The first 11 rows are patterns. Each new row is the sum of 3 different patterns, raised or lowered, with some noise. Before adding, each is slid sideways (what falls off one end comes back at the other) and multiplied by a number that may be negative. Names go in the order of the patterns.
Known rows, each followed by the names of its patterns:
[-26   3   5   5   3   3  -3 -21   3   1  -8  -2  -8  17   0   1  22  -4
  10  21   0  -3  20  -4 -26  -6 -26   8   1   6   1   2  -5  -2  -2  -1
   0] | Q_181
[ 12 -14 -26  18  -7 -15   0   2   2 -20  -3   6  -8 -26  -5   8  -2  -6
  10  -2   6   3   6  -5  -4   0 -12  -6   8  -8  20  17 -14 -10   8  -4
   5] | Q_337
[-19   3  -3  -3  -3   1  -1   6  -7  -3   4   3  12   3  -2   2   4  18
  24 -12  -8  -5   7  -2  16   0   8 -17   9  -6  -5 -15  -5  -4   7  -3
  21] | Q_222
[  6  15  16  -4  -4   1  -2  26   2  -5   8   9   8  -1  13  -4   7   0
  10  18   8  -5  -5 -19  -9   4 -23   3   4 -13  -6  10  -3 -17   0   0
   1] | Q_86
[ -8  -7   0  26  -1  12  26   9  -6 -26   1   3 -26  -9  -7   8   0  -2
  13  14   5   0   0   7   7   5  12  -1  -1  -2   4   0  -1  22  15  -1
  12] | Q_552
[ 12 -12 -13  -3  -7  -1   0  -5  -3  10 -14   3   2  -1  -6 -10  -9   3
  -2  -2   5  -5 -25   6  -3  11  -3   1  -1  -1 -11 -11 -15 -16  -2 -12
  13] | Q_657
[  0  19  -1  -2   0  -5  11   0   0   5   0   4   6  -2   5  -5 -10   5
  -1   6  -4   2  19 -21   0  -3  -2 -14  -2   4  -3   1   0  10  -5  11
  -7] | Q_11
[ -1  -3   7 -15  -3  -7   9 -10 -14  -8   4   2   2  -5   6   8  26  -2
  26   3  -2 -26   1 -10  -5   0  -4   3  -2  -1  -3  19   1   0 -21   4
   8] | Q_94
[ -3  -3 -18   4  -3  16   2   2 -16  -8 -10  -2   6  -6   3  24  -3 -11
  -7   2  -5 -12  -1  -1 -25  -8  -2  -2   4  -4   3  -7  -8  14 -15  -6
   2] | Q_712
[ -7  -2  -3  26   3   3  -4   8   0  13   7   0 -17  -5   3  -8  -5  24
 -12 -13   1 -11   1   2  -5   4   2   2 -17   1   0  -3   4  -5   0 -14
  -1] | Q_599
[-20  -4  -9 -22   1  -3   4  -1  26   6   5  -6  11   9 -11   0 -12   2
  10   7  -6   6  16   4  -2 -11   8   2   2  -8  -2   5  -8  -2   6  -3
   3] | Q_670

New rows, each followed by the names of its patterns:
[-13 -16 -28  14 -14  -8  25  -4 -17   2 -25  -6  -3   0  -7  -6   9 -12
 -12 -25 -22 -21 -19  -7 -17  -9 -10 -24  -1  12  11 -12  -6   7   8   9
   8] | Q_222 Q_552 Q_599
[15  3 21  3 34 12 21 11 16  5  3  0 33  2 15  2 26  1 17  7 18 10 15 26
 14 18 -4  6 35 10 14 11 10  1 24 31 -8] | Q_222 Q_657 Q_11
[  4   3 -13 -19 -14   7  -7  -7  -8  -1 -21  22  -5   8  19  18 -14  17
  -9  23 -24   4   2   8   8   7  -4   8 -20   2  15   3   9 -15   5  24
 -27] | Q_222 Q_11 Q_94
[ -8   1 -24   4  14  18  -5  15  17  -4  17  28 -11  -6   3   3 -26  -2
   9  25   9  14  20  12  13   2  -7  14  11   9   7  17  14  17  40   0
  21] | Q_657 Q_712 Q_670
[ -1   3 -16  13   5   7  -6  20 -18   5  -1 -13  -5   7  12  24  -8  17
  -9   1  19   1  -6  11   7  17   5   8   5   8  15  11   2  24   4  16
   9] | Q_222 Q_86 Q_11
[  4  17  11  23   0   9 -11   5 -19  29  13  46  15  31   5  24  16  -3
   1  18  37  -7   9  46  33   9   5   9  20   3  19  19  25  10  10  25
  21] | Q_552 Q_94 Q_599
[ 16  18  12 -12  11  11   8   5  21  18  12  16  11   6   7 -21   7   4
  14   5  13   9  -1   9   3   1  15  15 -14   8  -5  16  -2  -3   3   4
   2] | Q_337 Q_552 Q_94
[  9  -6   7  10  34  10  21  27 -12  -1   5   0  10   6  24  14  37  23
  19   9  10 -29  42  35   6  16  12  -4  35  27   4  26  21  15   6   8
  34] | Q_337 Q_222 Q_11
[ 11  13 -12   5   9  14  -5  26   1   6   0   0   2   2  -5  50  22  13
  28  26  16  41  19  23  18  16  -5   2  10   4 -16  -2  21  12  14   2
   7] | Q_86 Q_11 Q_94
[  7   6  -2  30  -2   8  -7 -13  12 -15 -19   2 -22  -6 -29 -23  -6   1
   6   2  14  -2  -3  -5  -4  -8  -7  12  -5   0   6 -15  -7 -15  -9  -3
 -16] | Q_552 Q_712 Q_670
[  7  21   4   0  24  25   6   8  -7  -1 -14 -10   9  -3   9  20  -9  -6
   3  17 -11   1  -5 -20 -14  23   5  -7 -11  -9  13 -12  -7  16   3  10
  -5] | Q_337 Q_86 Q_712
[  3   6 -20  18   0  -3  -4   0  30   7  28  19   1   5  11  13  -3   2
  13  22   7  22 -15  -7  22  25   5  -1  33  30 -22 -28  -2   8 -39  -8
   5] | Q_552 Q_11 Q_670
[ 28  12  -7  -3  16  -4 -10  19   1  34  14  -5  -5  22  19  17  24   3
 -26  21   0  29  11  24  44  -6   3  -7   0 -36 -20   4   6  -3   7  14
  20] | Q_337 Q_552 Q_670
[ -2   5  -3 -10 -23 -32  11   9  -8 -24   5 -15   2  -6  28 -18 -17  -8
  10  -9   9 -12  23 -22  11  18  -7  -8  20   2  -3   6   1 -16 -14 -30
   7] | Q_181 Q_222 Q_712
[-26  13 -28 -43   9  -6   1   3  -7 -13  -5 -17   6 -12 -40 -32   4 -17
 -28 -33  -7 -18 -28 -21 -16 -17 -46   0 -15 -13 -42 -23 -26  10   1  18
  -6] | Q_337 Q_86 Q_712
[ -8  14  21 -23  -1  30   0  10  16  14   3 -11  17  18 -13 -21   0  -2
 -24  18 -10   8 -22   0  -9  -1  -7 -13 -18  12 -16 -12  -5   7  -6  -1
 -15] | Q_337 Q_222 Q_670
[-17   7   9   6 -15   0   9 -29 -11  -6  -4   9  13  10  15   5   4   2
  15 -39 -12  23  -9  -6  -7 -26 -26  -4   9  -9  18  15  -9 -12   0   2
  -9] | Q_181 Q_337 Q_86
[ -8   4 -16  -2 -25   1   0 -32   8 -12 -18  -1 -10 -17   5  22  -7  21
 -29   1 -18  -2 -13   8  -9 -11   4  10  21  -6  -4  11 -22   9  27  16
   4] | Q_181 Q_599 Q_670
[ 10  24  12  30  -9  25  10   0   6   6  15   6  15  -7  29   5   0  12
  10  -5   5  -7 -10  -1 -22   7  13 -20  -1  26 -14  -4 -10  -8   9   3
  -2] | Q_181 Q_86 Q_670
[-38 -17  -2 -33 -17 -13 -24 -35 -27 -17 -22  13   4 -10 -24 -34 -31 -22
  21 -23 -10  22  -9 -27 -47  -9 -23 -45 -28 -19 -16 -21 -25 -12 -19 -23
 -15] | Q_86 Q_552 Q_712
[-10  -4 -24 -23   0  22   1  11  25  23  12  -7  24 -15 -17   2   5   2
  -8   3  -4  17  -2   0  -1  -2  -9   2  15 -11   0  23  -8   1   1   8
  -3] | Q_552 Q_657 Q_712
[ 18  26  10  18  25  19  37  16  35   1 -11  32  20   5  23  36  15   7
  27  18   9  19  26   8  31  33  24  33  10  14  19  32  20  27  20  30
   9] | Q_222 Q_86 Q_11
[ -2 -17  19   8   1  -1  -9  -5  12   2   5  -4  32   7 -14   5   0   0
 -20  -5  -5  12  -4 -17 -14  -8  -5 -18  -6   1 -24 -27   2  -3 -13  22
   2] | Q_181 Q_86 Q_599
[ -7   4   9 -11   3  12  -6  -1  -6  10   8 -20  -4 -15   4  17  10  -8
   8  17   1   6 -17  -8   4  12  -8 -10   6 -10 -33   6  -2  18 -29  -9
   9] | Q_222 Q_552 Q_670
[ 15  17  -9 -28  -5  13 -12   6   2  12  14  25  14  37   0  17 -19  13
   2  13  14   0   9   1   6  -5  26  13  20 -16   5   9   2   2  33 -16
  11] | Q_552 Q_11 Q_94
[-41  -4  -7  -7 -16  -3 -10 -13 -30 -10 -23  -2 -20  -5 -29 -22 -30 -35
 -24 -21  -6  -7  -8  28  -5  -8 -20 -10 -37 -31 -39 -21 -23 -12 -23 -20
 -27] | Q_86 Q_552 Q_94
[-26   1  12 -28 -19   6 -13   2 -10  -4 -20   4   7 -29  -7  -2  -9  -2
 -27   3 -20   3 -12 -12 -20  15 -10  -8 -17 -15   7  31   3 -17 -23 -19
  -5] | Q_222 Q_712 Q_599
[-13 -40  -5   4 -17  10  -7  -4  26 -19   4 -17   2 -52 -19 -20 -15 -18
 -23  11 -14   2 -16  -6 -43 -12 -36 -19 -19 -13 -19 -22 -25   0  -6  -9
 -18] | Q_94 Q_599 Q_670
[  2 -16  -5  13  -3  -6  14  -7 -12  -9   1  17  -4   1   7 -12  -6 -15
 -13 -14 -12 -10   9  11   5 -28   1  -3  13 -12  10   1   3 -25   2   2
  -9] | Q_657 Q_11 Q_94
[  3 -18   0  -4   0  -5 -11  -3  25 -17  -6 -32 -15 -24 -30  -5  10 -23
  -7  15  -1 -10  -6 -10  10 -15  23   8 -10   2  -2  -7  24  -9  -2   8
   0] | Q_222 Q_86 Q_11
[ -9 -23  -8  -3  -6  12  -4 -13   9  -1 -31   6  29  20  19 -11  24  12
  10  -7  10  15  -3  -7  -7  25   2  -4  -9  -3  -6   1  16   7  -1  10
  -6] | Q_181 Q_552 Q_670
[ 13 -16  11  -3  10  42   1 -13  -2  25  15  48  12  20  20  -7  20  15
 -11  11  15  12  34  13  19  14   5  13  29  29  22   5  25  10  26  -2
 -11] | Q_181 Q_657 Q_712
[  6  -5  -6 -18  -2  11  -7 -10   9  -9 -23 -12  -6   0   3  -2  -6   5
 -16  -7  -5  27   8   1  20   8   4 -16   2  -4 -16  13  -5 -13  -3  -2
  -1] | Q_222 Q_94 Q_599
[ 18   5  -8  -9   5 -12  15  -8   3  17   4   5  -2  19  12 -10  34  10
  18  -8   7  -9 -23  -7   0 -19  -7   7 -21  13  10 -17 -29   5   5   7
  -4] | Q_86 Q_11 Q_94
[ -6 -10 -20 -13 -21   1 -11  12 -10 -13 -15   6 -12  -5  22 -10 -22  12
   5 -14   0  -4  -4  -1   1   4 -22  13 -18 -17   8  -1   3  -5   2   6
  -7] | Q_657 Q_712 Q_599
[-17   0 -16   4 -27   5 -10  24   9 -29 -22 -13 -16  -8 -25 -15 -28  12
 -16  19 -16   7  -5 -16 -18  -8  -3 -14   0 -23 -35   0  -5  -3 -25 -24
  -4] | Q_657 Q_94 Q_670
[-27 -20 -21 -20 -24 -39 -35 -28 -28 -14 -22 -19 -45 -28 -44 -59 -28 -36
 -10 -23 -39 -16 -11 -26 -38 -19 -28 -33 -36 -16 -17 -43 -19 -29 -28 -15
 -12] | Q_86 Q_552 Q_11
[  9 -21  -2 -27 -10   0   6 -17  -3 -15   0   4  10  -5  -9   3  21  -7
 -11  -2  -9 -43 -12 -20 -16   0 -18  -1  -1  -4  -4  10  -7  -4 -18  -3
  -3] | Q_552 Q_657 Q_94
[ 11  28   0  14  12   7  13  16   5  13  19  23  18   2  22   8 -19  40
  31  12  22   2  20  -8  25   4  16  29  15   8 -13   7  14  -3   6  16
  13] | Q_552 Q_11 Q_599
[ 24   8 -15   0 -34  19 -17   3  12  29   6  12  12  18  -4 -16   8  10
   3  -7   9   3   8   5   8  -2  14  -9  32  21  12  15  13  23  35   4
   3] | Q_181 Q_11 Q_94
[  8  -5   9  -4   7 -10  24  -9  -2  18 -25   4   3  11  12   6  -2 -10
 -22   0  -5  -1 -12   6 -21  -2  14  15   9  13  21 -18  -8   4 -10 -19
 -13] | Q_181 Q_11 Q_599
[-11 -21 -30  -6  -6   4  -7  -2  25  -3  19 -13   0  -2 -19  -8  -2   8
  -2 -11  16   1   3   1  -4   0 -28  -1 -32 -39 -17   5 -37  -1  31   2
  11] | Q_181 Q_552 Q_670
[  9  30   0  -8   1  -3   8  14  -8  15   1   4   3  25   1   1  -2   5
   2  -1   3  23 -16   8   7   4  -8  -4   6  15  17  35   2  -5   4  -9
 -17] | Q_222 Q_657 Q_599
[-17  20  -3   0  32  22   6   4   8   6  34  14  11  -5   9  -5   9  11
  -3  18  29   3  11  -8   3 -13  19   8  11   2   2   0 -27  13   2 -15
 -13] | Q_86 Q_552 Q_712
[-39 -44  -6 -17 -23 -28 -17 -34  -3 -30 -29  -8 -41 -20 -22 -16 -19 -18
 -30 -32 -11 -17 -31 -30 -42 -19 -31 -36  -8 -23 -29 -11  -6 -43 -21 -30
 -47] | Q_181 Q_86 Q_11
[  9  19   4  15  25  -2  13  -6  -7   5  -1  37  11  10  18  10   9  -2
   5  19  28  -3  -9   4 -13  14  28  15  -5  -9   9  14   6   6  16 -36
  23] | Q_181 Q_222 Q_712
[ -8  15  10  -5 -12  -7 -20   7   1  16 -11  11  10  10   9 -26 -16  10
  -6  -3  30   8  -8   8  23 -16   6  16   0  14   9  13  12  -4  16  24
  14] | Q_337 Q_657 Q_599
[ 10 -16   9  -1  25   5  -7 -24 -13 -17 -27   3  -7 -18  22 -16 -11 -14
 -10  -7  -9  -7  19  12  -6 -15  -5 -27  23   0   1   2  -4   3  -8  -2
 -16] | Q_86 Q_657 Q_599
[  9  -4   3 -10  10 -13   6  -6 -29 -23  -3  -8  14   4   7  -1  20  18
  39 -11  19  10  13  11  23   0  10 -15  20  10  -5   9   6   1   5 -15
  26] | Q_181 Q_222 Q_86
[ 21 -30  28  18   3   8  18  11   9  -9  13   7 -16   1  -6  17  18  49
  21  -2  -2  33  26  15  11  -2   2  33  12  24   9  30  11  14   9  27
  10] | Q_222 Q_86 Q_670
[  1  14   3  -3 -18  16  -9 -21  -7   0   4 -27 -23   4 -31 -25  -7  30
  -5   3  11  -4 -11  -3   1  -4 -10 -16 -24 -12  19  -1  12   9  -8 -14
  -1] | Q_337 Q_94 Q_599
[ 12  28 -14   4 -21   6 -15   0 -22  -7  -9   6  20  16 -32 -11 -28 -19
  -4  -8  -8   0 -16 -13   9 -20  -8  -6 -27  -2  -6   7  28 -18 -31  -7
  16] | Q_181 Q_222 Q_86
[ 16  21  -9  -6  -3   9   8   7   0   8  -9  14   2 -15  -7  -4   0  -7
   0   4  -2  -7  15  -9   1 -21 -21   3  29  -3  30 -29  -4  -4  -6   0
  -3] | Q_222 Q_712 Q_599
[ 28  -3 -16   2 -19 -16   5  27   4   7 -15   0  12 -28  -5  15 -30  -5
 -21 -24  -3  -5 -33   8  38  21  51  -2   4  -5 -16   3  23   7  -1   3
   8] | Q_181 Q_86 Q_657
[-21  13  15   0  10  -9   0  -3 -19   3 -23  -6  -6 -21 -22  -9 -12  -7
 -16 -20  10  -1  11 -34 -16   1 -16  -2  15 -14 -14   1  -3 -17  -9  -1
  27] | Q_222 Q_552 Q_11
[14 26 19 -1 -1 55 28 -1 29 33  2 27 34 27 28  2 34 58  5  8 26 44 26 41
 31 20  8 32 20 14 23 13 40 22  4 30 17] | Q_337 Q_222 Q_599
[ -4 -27  -3  -7   2 -36  -4   3 -12 -13 -18  -1  -8 -23   9  -5  12 -12
   4  -7  -7   7   3 -14  -5 -31  -1  12 -42 -12   8 -34   2  14 -27 -45
  10] | Q_337 Q_86 Q_712
[  0  15 -10   3  22   0  23  15   6  -4  16 -13  -2  10  24  19   2  -5
   3  14  39  12   8  22  15  -1  15  40   7  29  22  14  27   9   4 -12
   6] | Q_86 Q_599 Q_670
[-27  -7   8  -3 -10 -12 -12  -7   3  14 -21 -20  17  -2   3 -10  -2   1
  -6  -1  27   4  -2  -1  15  -5   3 -19   2 -31  21  -2 -14   9   6  -9
   7] | Q_337 Q_222 Q_11
[ 12  -8  13   2   8  16  16  13   1   6  -2  25  12  -8  10  17   6   4
  28  29  15   5   3  31   8  19   6  15  25  12  -4 -16   2  14  -7  -4
  11] | Q_337 Q_552 Q_11
[-3 -6 22 37 -2 15 31  8  9  7 16  7 -5 18 29  9 10 33 33 10 11  9 12 -3
 15 12 11 32 37  2 20  6  6 21  6 14 17] | Q_337 Q_712 Q_670
[ 28   1  11 -22  16  -2  16  14  20  25 -10  -2  -8  15 -42  -8  21  -2
   0  16   9 -20  16  -3  -6  38  11  11   1   0  22   7  21  10   1   9
  19] | Q_86 Q_657 Q_11
[ 25   2 -14 -17 -13 -10 -19 -11 -14 -12  -8 -10  23   9  -1 -29 -27   5
   8  10  -2   0   3  -7 -14   5  -9  18   5   6  12 -26 -20  -3   5  12
   2] | Q_222 Q_552 Q_712
[-18 -12  -8  28  11   6 -16   1  -3  28   6 -24 -15  -5 -13 -13  -7  -4
 -11 -16 -11   2  17  -5   3 -25 -14  -6 -42  -5   1 -20  -9  -3 -10 -17
 -10] | Q_181 Q_86 Q_599
[ 17   6 -10  31  -2  15  16   6 -20  -3   4  -6  -7  28  37 -18 -17  36
  12  17  14 -25 -17  18 -16 -19   2  10  -7 -16  -6   4  -7 -30  -4  15
   8] | Q_337 Q_86 Q_552
[ -6 -15  -5   7 -27  -4  -7  -3 -10 -19  17   3   5  29  -9   1   6   9
  14  -3   1  -3  17 -18   6  17  20  -6  -9 -13   1   1  29  -1  10   5
  14] | Q_552 Q_657 Q_11
[ -7  15  10  -4  -7 -10  -7  -4 -25  -8   5   8  -4   4  13   9  -8  13
  -6   1 -18 -13   1  -6 -21   3 -12  20   6  -5  -8  -7  10 -19 -22 -33
  -5] | Q_657 Q_712 Q_670
[ 37  50  27  15  44  28  21  20   5   2 -10  17  27  30  14  67  31  38
  23  21  20  45  28  -1   5  22  54   9  14  47  24  10  30  23  32  18
  29] | Q_94 Q_599 Q_670
[-18   6  -2  -6  15  -3  -1   6   5   0  11  -4 -29  -6 -25  -8  -8 -10
   0   6  -6  -4 -20   9 -16 -38 -20   1  13   9   1  18 -15  -4  -5 -14
 -24] | Q_181 Q_552 Q_712
[ -3  -2  14   6  16   8 -21   6  15   0  -2   9  10  18  -2  20  21  -7
   1  20  -2  14  19   3  11  35  15  27   8   2   0   4 -10  14  19  -2
   2] | Q_337 Q_86 Q_94
[-22 -14  -2   1  -8 -21  31  -3 -19 -32  -3  -3 -24  -4  -5 -37 -21 -23
  -5  -3 -15   8  -1 -13  28 -23  -9  14  15 -15  -1  14  -9  -5  -2 -13
 -33] | Q_86 Q_94 Q_712
[ 13   5 -23   2  20   6  23 -13  22   4  -6 -32  -6   2 -15  -5   0  -6
   0 -18  -2   7 -14  -3 -22 -16   0  13   1   0 -22  -8  -9  -4  -2 -21
 -11] | Q_94 Q_599 Q_670
[  4   7  21  23  12  24  -3  16  14  26   4   9  26  26 -20   9 -24   5
 -21  29  -3  32  31  37   8 -23  17  11 -38   9  12  -1  13   3  35  22
   1] | Q_552 Q_94 Q_599
[51 43 15 17 45  7 49 51 37 22  4 24 49 -6 19 16 26 21 17 52 35 26 29 13
 19 26 36 39 -2 29  1 12 19 40 20 46 50] | Q_181 Q_222 Q_552
[-28  12  -1  18   2  -3 -20  -1 -14 -10  -4   1  25 -19   0  23   7   0
 -26 -24  15  -2  -4  -4   0 -28   2 -10  21 -16   8   7  14  -4  -3 -13
 -22] | Q_222 Q_552 Q_657
